The first 9 rows are patterns. Each new row is the sum of 2 different patterns, raised or lowered, with some noise. Before adding, each is slid sideways (what falls off one end comes back at the other) and multiplied by a number that may be negative. Names go in the order of the patterns.
Some rows, each with the names of its patterns after it:
[-0.29 -1.35  0.40  1.29  1.58 -0.21 -1.05  0.51 -0.30  0.30 -0.59  0.18
 -0.72  1.74  0.63  2.76  0.22  0.97  0.35  1.09  0.15  1.37  0.44  1.31
  1.63  1.40  0.98 -2.11 -0.74  0.85  1.30  0.30  0.53 -0.05  0.01 -1.12
 -0.86  0.26  0.39 -3.76  0.20 -1.61 -1.00  0.40]  P
[-0.23  1.18 -2.11  0.13 -1.05 -0.56 -0.32 -0.78 -1.09  0.21 -0.51  1.87
  0.23 -0.01 -0.03  0.63 -2.06 -1.01 -0.49  1.74  0.31 -0.51  0.49  0.00
  0.16 -0.24 -0.41 -1.99  0.03  0.35  0.76 -1.18  1.15  0.76 -0.57  1.09
  1.84  0.02 -0.14  0.04 -0.06 -0.75  0.75  0.95]  M
[ 0.23 -0.02 -1.49  0.57 -1.43  0.89  0.86  0.42  1.61  0.44 -1.79  0.15
  0.48 -0.96 -1.03  1.01 -0.65 -0.86 -1.94 -0.13 -0.61 -0.29 -0.26 -1.08
 -1.30 -0.44 -3.62 -0.61  0.40 -0.48 -1.46  1.61 -1.44  1.87  1.05 -1.21
 -0.28 -0.96 -0.90  1.39  2.07 -0.22  0.75 -0.75]  D
[ 0.66 -0.40 -0.15  1.23  2.21  0.14  1.40 -0.36 -2.24 -0.53 -1.44 -0.43
 -1.84  0.58 -1.02 -1.66  0.40 -0.12 -2.27 -1.04  3.00 -0.74 -1.20 -0.60
 -1.72  1.16  1.47 -0.87 -0.14 -2.48 -0.20 -1.55  1.50  0.08 -1.21  1.30
 -0.52  0.52 -0.09  0.17  0.62 -0.28  0.89  0.36]  V
[-0.99  1.20 -1.03 -0.89 -0.33 -0.35  0.42 -0.31  0.00  1.66 -0.25 -1.22
  0.79  0.50 -0.43 -0.61  0.03 -0.24  0.29  0.17  0.43 -2.04 -0.39  0.50
  1.03 -0.42 -0.33  1.43 -2.02  2.09 -1.11  1.47  0.97 -0.86 -0.97  0.82
 -0.50 -1.88  0.45  0.83 -0.75 -0.14 -0.59 -0.96]  H
[ 0.21 -2.08  0.26 -0.14  0.63 -1.20 -0.01  0.04  0.99  0.33 -0.30 -2.26
 -2.01 -1.12 -0.32 -0.37 -1.09  0.49  0.10 -1.75  0.14  1.22 -0.76  1.64
 -1.10  0.19 -0.83  3.33 -2.43 -2.11 -0.46 -0.49 -1.02 -0.52 -0.39  0.86
  1.37 -0.85 -1.75  1.88 -0.46  0.28  1.07 -0.52]  Y
[ 1.05 -1.26 -0.62  0.87  1.03 -0.97 -1.47 -0.93  0.66  0.87 -1.10 -1.08
  0.02  2.38  1.61  0.85  0.38  0.31  0.45 -0.59  0.07  0.47  1.31  0.58
  0.91 -0.12 -0.01 -0.69  0.71 -1.31  3.03 -0.32  0.56  0.35  0.96 -0.46
 -0.30 -2.03  0.50  1.46  2.46 -0.82 -1.23  0.48]  S
[-0.18  1.88  0.67  0.26  1.00  0.81 -0.42  0.27  0.56  0.83  0.23 -0.72
 -0.97  2.56 -0.12  1.02 -1.34  1.15  0.01 -1.63 -0.73  1.55  0.57  0.58
 -1.11  1.14  0.07 -0.17 -1.40  0.11  1.11  0.22 -2.35 -0.41 -0.23 -0.96
 -2.16 -1.91  0.51  1.59  0.63  1.00  0.96  0.52]  F
[-0.02 -1.01  0.29  2.25  0.76  0.40 -0.96 -0.57  0.03 -0.90  0.92 -0.46
 -2.43  0.88  2.68  0.61  0.55  0.90 -1.67 -0.12 -0.04  0.18  1.18 -0.58
  1.01  0.54  0.71  0.10 -0.80  0.09  0.97  1.21 -1.22  0.26 -2.69  0.23
  1.07 -2.77  0.49 -1.45  1.16  0.08 -0.61 -0.09]  U

New rows. What belongs after each?
[ 0.37  2.70 -0.22  0.79 -0.55  1.08  1.98 -0.91 -0.08  1.25  1.21 -0.74
  0.05  0.96  1.72  0.74  0.39  0.67  1.52  2.72 -0.49 -1.22 -0.13 -0.35
  0.14  0.03  0.70  0.30 -0.04 -0.51  0.37  0.30  0.65 -0.04  0.16 -0.19
  0.65  1.25  1.57 -2.58  0.48  0.13  2.21 -0.50]  H F
[-0.54 -3.97 -1.82 -1.29 -0.44 -4.82 -2.05 -1.65 -2.37 -1.91 -1.46 -1.93
 -1.18 -2.80 -3.57 -2.40 -1.09 -4.30 -1.53 -2.26 -2.35 -2.17 -1.07 -2.90
 -1.97 -2.38 -2.81 -1.91 -1.59 -1.78 -1.21 -2.72 -2.95 -2.23  0.32 -0.11
 -2.18 -2.56 -0.11 -1.91 -2.81 -1.42 -1.34 -1.82]  Y S
[-2.53 -1.01 -3.81 -2.05 -2.16 -2.14 -3.07 -0.08 -2.32  0.62 -1.27 -1.04
 -3.98 -1.64 -2.33 -0.65 -0.66 -1.02 -0.56 -0.11 -1.55 -2.53 -4.38 -0.17
 -1.20 -1.03 -1.61  0.06  0.33 -1.75 -3.37 -0.39  0.30 -1.21 -2.59 -1.30
 -0.79 -0.98 -2.67 -3.34 -3.02 -2.12 -1.80 -2.29]  D S
[ 0.14 -1.07  1.54  0.00  0.70  1.32  1.40  0.40 -1.17  0.04  1.08  0.00
 -0.95  0.70 -0.38 -0.28  0.58  0.22 -1.13 -0.97  0.12 -0.31 -0.51 -0.21
 -0.07  1.82 -0.85  1.08  1.48  0.04  1.95  0.37  0.32  0.23  1.27 -1.35
 -0.99  0.12 -0.35  1.03  0.58  0.41 -0.28  1.00]  M Y
[-1.08 -4.28 -1.39 -0.17 -2.07 -4.95 -2.46 -2.30 -1.82 -0.45 -2.07 -3.73
 -3.58 -3.76 -1.66 -2.98 -3.30 -2.11 -1.98 -2.63 -1.93 -1.73 -3.39  0.36
 -3.04  0.21 -2.75 -0.11 -1.71 -4.04 -1.12 -3.21 -2.81 -1.92 -2.21 -1.21
 -0.03 -2.82 -5.10 -1.08 -2.61 -0.99 -0.63 -2.33]  Y U
[-0.40  0.80 -0.20 -1.40  0.01 -0.41 -3.16 -0.69  0.54 -1.22 -1.46 -1.37
 -1.39  1.06 -1.03 -0.51 -2.48 -0.57  0.86 -2.21 -2.28 -0.83 -0.19 -0.30
 -3.55  1.90 -3.20 -0.20 -3.83 -2.07  0.61 -0.04 -4.10 -1.01  0.50 -2.50
 -3.86 -2.01 -0.58  0.88  0.38  0.68 -1.51  0.35]  H F
[-1.65 -0.47 -0.35 -3.22  0.06 -0.94  0.12 -0.25 -1.01 -0.21 -0.60 -0.78
 -1.17  0.88 -1.41 -0.21 -1.66 -1.03 -1.02 -1.20 -0.51 -0.98 -2.88 -0.67
  0.73 -0.49  1.14  0.60 -2.10 -1.22 -0.61 -0.55  0.56 -0.87  0.89  0.44
 -0.01 -0.55  1.01 -0.52  1.16  0.94 -1.46 -0.06]  P U
[ 2.00 -0.77  2.95 -0.89  1.20 -0.78  0.21  1.08  3.35 -0.72 -2.20  1.21
  2.10 -1.33 -0.22  0.82  0.69 -1.20 -0.08 -1.29  0.41  1.03 -0.91 -0.29
  0.18  2.70  3.21  1.07 -0.13  1.34  1.27 -0.40  0.07  0.85  1.54  1.25
  1.42  0.64 -1.11 -0.53  1.44 -0.07  3.11 -0.15]  H S
[ 1.47  1.90 -1.01  0.83  0.57  2.05  0.04  0.60  0.41  2.11  1.75  1.32
  0.80  2.33  4.30  0.41 -0.77  0.34 -0.44  1.04  1.53  0.84 -0.39 -0.61
  0.85 -0.52  1.40  1.55  0.28  1.40  0.33  1.26  1.71  2.01 -0.57  1.09
  0.81  2.45  0.59  1.02  2.48  2.39  1.17  0.78]  V F
[ 0.75  0.35  1.09  1.87  2.91  1.09  1.40  2.33  2.97  1.07  2.76  0.67
  3.16  2.33  3.26  1.66  1.77  3.99  1.05  4.07  3.88  3.60  2.26  1.45
  2.24  1.13  2.51 -1.51  1.24  3.67  1.40  2.48  2.01 -0.26 -0.88  3.10
  0.19  1.68  1.28  1.50  3.47  1.08  3.03  2.50]  D H
[-0.97  0.45  1.20  1.18  1.27 -0.22 -0.05  0.50 -1.39  0.57  1.01 -0.35
 -0.47  1.40  0.99  1.47  0.53  0.44  0.21  0.37  2.02  1.20 -0.01 -0.05
  1.38  1.21 -0.60  0.92 -1.94  1.54 -0.38 -0.48  1.20  1.01 -0.50  0.14
  1.44 -0.07 -0.26 -0.89  0.48 -0.03  0.61  1.28]  P H
[ 1.11  1.02  2.38 -0.17  0.89  1.09  1.77 -1.14  1.74  2.22  1.57  0.77
  0.78  0.76  1.38  0.98 -0.09  0.80  1.69  1.15  1.83  1.25  0.64  1.34
  1.03  1.59  0.88  1.23  1.24  1.78  1.35  0.95  0.53  0.43  1.34  1.36
  3.20  1.33  1.30  1.23  1.85  0.57  0.75  0.86]  Y S
[ 0.05  1.28  0.03 -0.73 -2.14 -1.02 -0.36 -0.46  0.60  0.28 -0.02  0.60
  0.95 -1.04  1.17 -0.92  0.83  0.06  3.33 -1.54  0.37 -2.24  0.51 -0.53
 -0.05 -0.50  1.52  1.72  1.70 -1.05  0.53 -1.89  1.49  2.29 -0.16 -0.19
  0.25  1.28 -0.30  0.08  0.62  1.81  1.43  0.62]  Y S
[ 2.09  0.99  0.35  1.45  3.00  1.46  3.02  1.89  1.99  2.34  1.40 -0.87
  1.35 -0.61 -0.27  1.25  1.19  0.31  1.02  0.01 -0.83  0.56  0.77  1.12
  0.56  0.52  1.65  1.00  2.27 -1.02  0.53  0.06  0.90 -0.03  1.90  1.85
  1.10  0.49  1.10  0.02  1.98  0.71  1.91  1.07]  D F
[ 0.20 -0.20 -0.95 -0.26  1.16 -0.45 -0.32 -0.05  0.66 -1.33  0.70  0.16
 -1.13  0.07  0.74  0.24  1.13 -0.57 -0.69 -1.37 -0.83  0.68  0.43 -1.25
  0.15  0.44 -0.20 -0.73  0.51  0.38  0.23 -0.73  0.73  0.67  0.11 -0.83
 -1.05 -0.72 -1.49  1.01 -1.64  0.39 -0.81 -0.82]  H S
[-1.01 -0.97  0.39 -0.22  0.68  2.30  0.99  1.16  0.10  1.40 -0.12  1.34
  1.60  1.01  0.32  2.81 -0.75 -0.61  0.76  1.20  0.44  2.00  0.41  1.36
  0.86 -0.13  0.49  1.41  2.37 -0.39  0.02  2.25  0.49  0.47 -0.24  1.50
  1.62  1.02  0.47 -0.33  1.28  1.11  0.87 -0.74]  V S
[-0.03  1.47 -1.09 -2.32  1.24  3.29  0.67 -0.36 -0.33  0.59 -0.45  0.78
 -1.36  2.14 -0.85 -0.83 -0.37  1.97  0.51 -0.38 -1.20  1.85  1.06 -1.61
 -1.31 -2.80  1.12  1.01 -5.35 -0.19 -1.90 -0.02 -2.31 -2.77  0.19  1.31
 -0.57  1.03  2.94  1.07 -0.08  0.75 -0.21  0.02]  F U
[ 2.15  2.72  2.32  3.51 -0.71  1.61  1.29  2.49  2.35  3.36  1.29  3.19
  3.53  2.57 -0.21  2.20 -0.31  2.47  2.12  2.79  0.26  2.92  1.56  2.07
  1.19  0.30  1.03  1.30  2.90  3.17  2.42  0.36  1.56  2.01  2.83  2.18
  3.41  2.84  1.84  1.44  7.51  2.31  3.32  2.35]  P H
[-0.96  1.16 -2.62 -1.35 -2.48 -1.19 -2.38 -0.65 -1.22 -0.49 -1.51 -0.23
 -1.98 -2.39 -1.38 -1.96  3.05  0.31 -0.38 -1.12 -0.41 -0.25  0.47 -0.44
  0.99 -0.66 -0.66 -0.65  3.23 -0.86  2.44  1.29 -0.41 -1.12  0.76 -0.34
 -1.81 -1.74 -0.14  0.84 -0.55  1.28 -0.63  0.04]  P M
[ 1.99  0.77  0.78  0.99 -0.59  0.36  1.65  1.35  0.33  1.06 -1.34  0.46
 -1.71  0.01  0.83 -0.90 -0.88  0.87  0.27  1.92  0.67  0.11  0.18  0.61
 -0.12 -0.31 -0.47  1.18  0.88  0.06 -0.16  1.68 -0.94  0.83 -1.02 -2.08
  0.91  1.26  0.48 -0.37  2.57  0.70 -0.79  1.79]  M H
[-0.19 -1.71  0.12 -1.88  2.21 -2.49  0.64  0.01 -0.34 -0.71  0.08 -1.21
  0.95  0.29 -0.54 -0.67  1.36 -0.18 -0.57  0.27  2.20 -0.75  0.68  1.16
  1.60  1.37 -0.85 -1.07 -0.63 -2.01 -0.63  0.34 -0.57 -1.84 -0.33 -0.02
 -0.88 -0.57 -0.02 -0.53 -0.88  0.68 -0.09  0.06]  H F
[ 1.26 -0.74  1.70  2.49  1.30  1.07  1.29  1.96  0.36  0.11  0.50  2.35
  1.49 -3.00  1.20  1.39  0.61  1.74  1.59  1.45  2.88  1.97  1.57  0.57
 -0.43  1.05  0.60  1.55 -0.53  0.92  0.40  2.04  1.26  3.96  1.21  1.62
  0.92  2.02  1.88  3.08 -0.20  2.40  1.94  3.47]  P F
[ 1.33  0.88  0.19 -0.12  1.61  1.52  0.93 -2.43 -0.76  0.39  1.06  0.07
  0.15  1.98 -0.72  1.69 -1.01  1.25  0.71  0.16 -0.01  1.64 -0.29  0.20
 -1.15  1.44 -0.24  0.28 -0.41  0.30  0.10  2.77 -0.36 -0.99 -1.34  0.90
  1.76  0.07 -0.17  2.56  0.89 -0.81  0.44  1.65]  H S
[-0.97 -1.17  1.38  2.24 -0.08 -0.33 -0.57  0.35 -0.12 -1.67 -0.03 -1.64
  0.50 -0.40  0.21  1.94 -0.31 -2.43  0.02  0.44 -1.26 -1.24  0.58 -1.14
 -1.41 -1.15 -0.25 -1.15 -1.15 -0.35 -1.32 -2.47  0.35 -5.08 -0.38 -0.78
 -1.39 -1.36  1.74 -2.19  1.73  1.74 -1.79 -1.06]  D H
[ 1.57  2.04  1.53 -1.54  0.34 -0.29  2.60 -0.06  0.34  1.68  1.97  1.05
 -0.11  0.83  3.33  1.15  1.49  1.94  3.12  2.52  0.37  0.05  1.30  0.04
  0.68  0.29  0.08 -1.04 -0.39  0.53 -0.81  0.42  0.89 -0.02  0.59  0.07
 -0.22  1.11  3.09 -1.73  0.49 -0.28  1.37  0.36]  V F
[-0.85  0.76 -0.06  2.18  0.65 -0.46 -1.28  1.34 -0.90  2.13 -0.88  0.88
  0.99  2.54  2.76  2.21  0.24  0.95 -0.59 -0.48  0.08  1.80 -0.59  0.95
  1.81 -0.96 -0.46 -0.33  1.40 -3.34  2.39  2.03  0.76  1.04  3.01  0.52
  0.21 -1.27 -0.07 -0.15  1.12 -1.04 -0.49 -1.86]  M Y
[-0.58 -2.18 -0.43 -1.25  1.37 -2.07 -1.49 -1.81 -0.04 -1.47 -3.29  3.19
 -1.91 -0.40 -0.68 -2.32  0.93  1.29 -1.76 -0.04 -0.83  0.29 -1.29  0.67
 -0.51 -1.29  0.40  0.07 -0.02 -2.05  0.69  2.56  0.13  1.18  0.95 -0.72
 -0.62 -0.31  1.23  2.93 -0.42  1.95 -0.03 -1.79]  V U
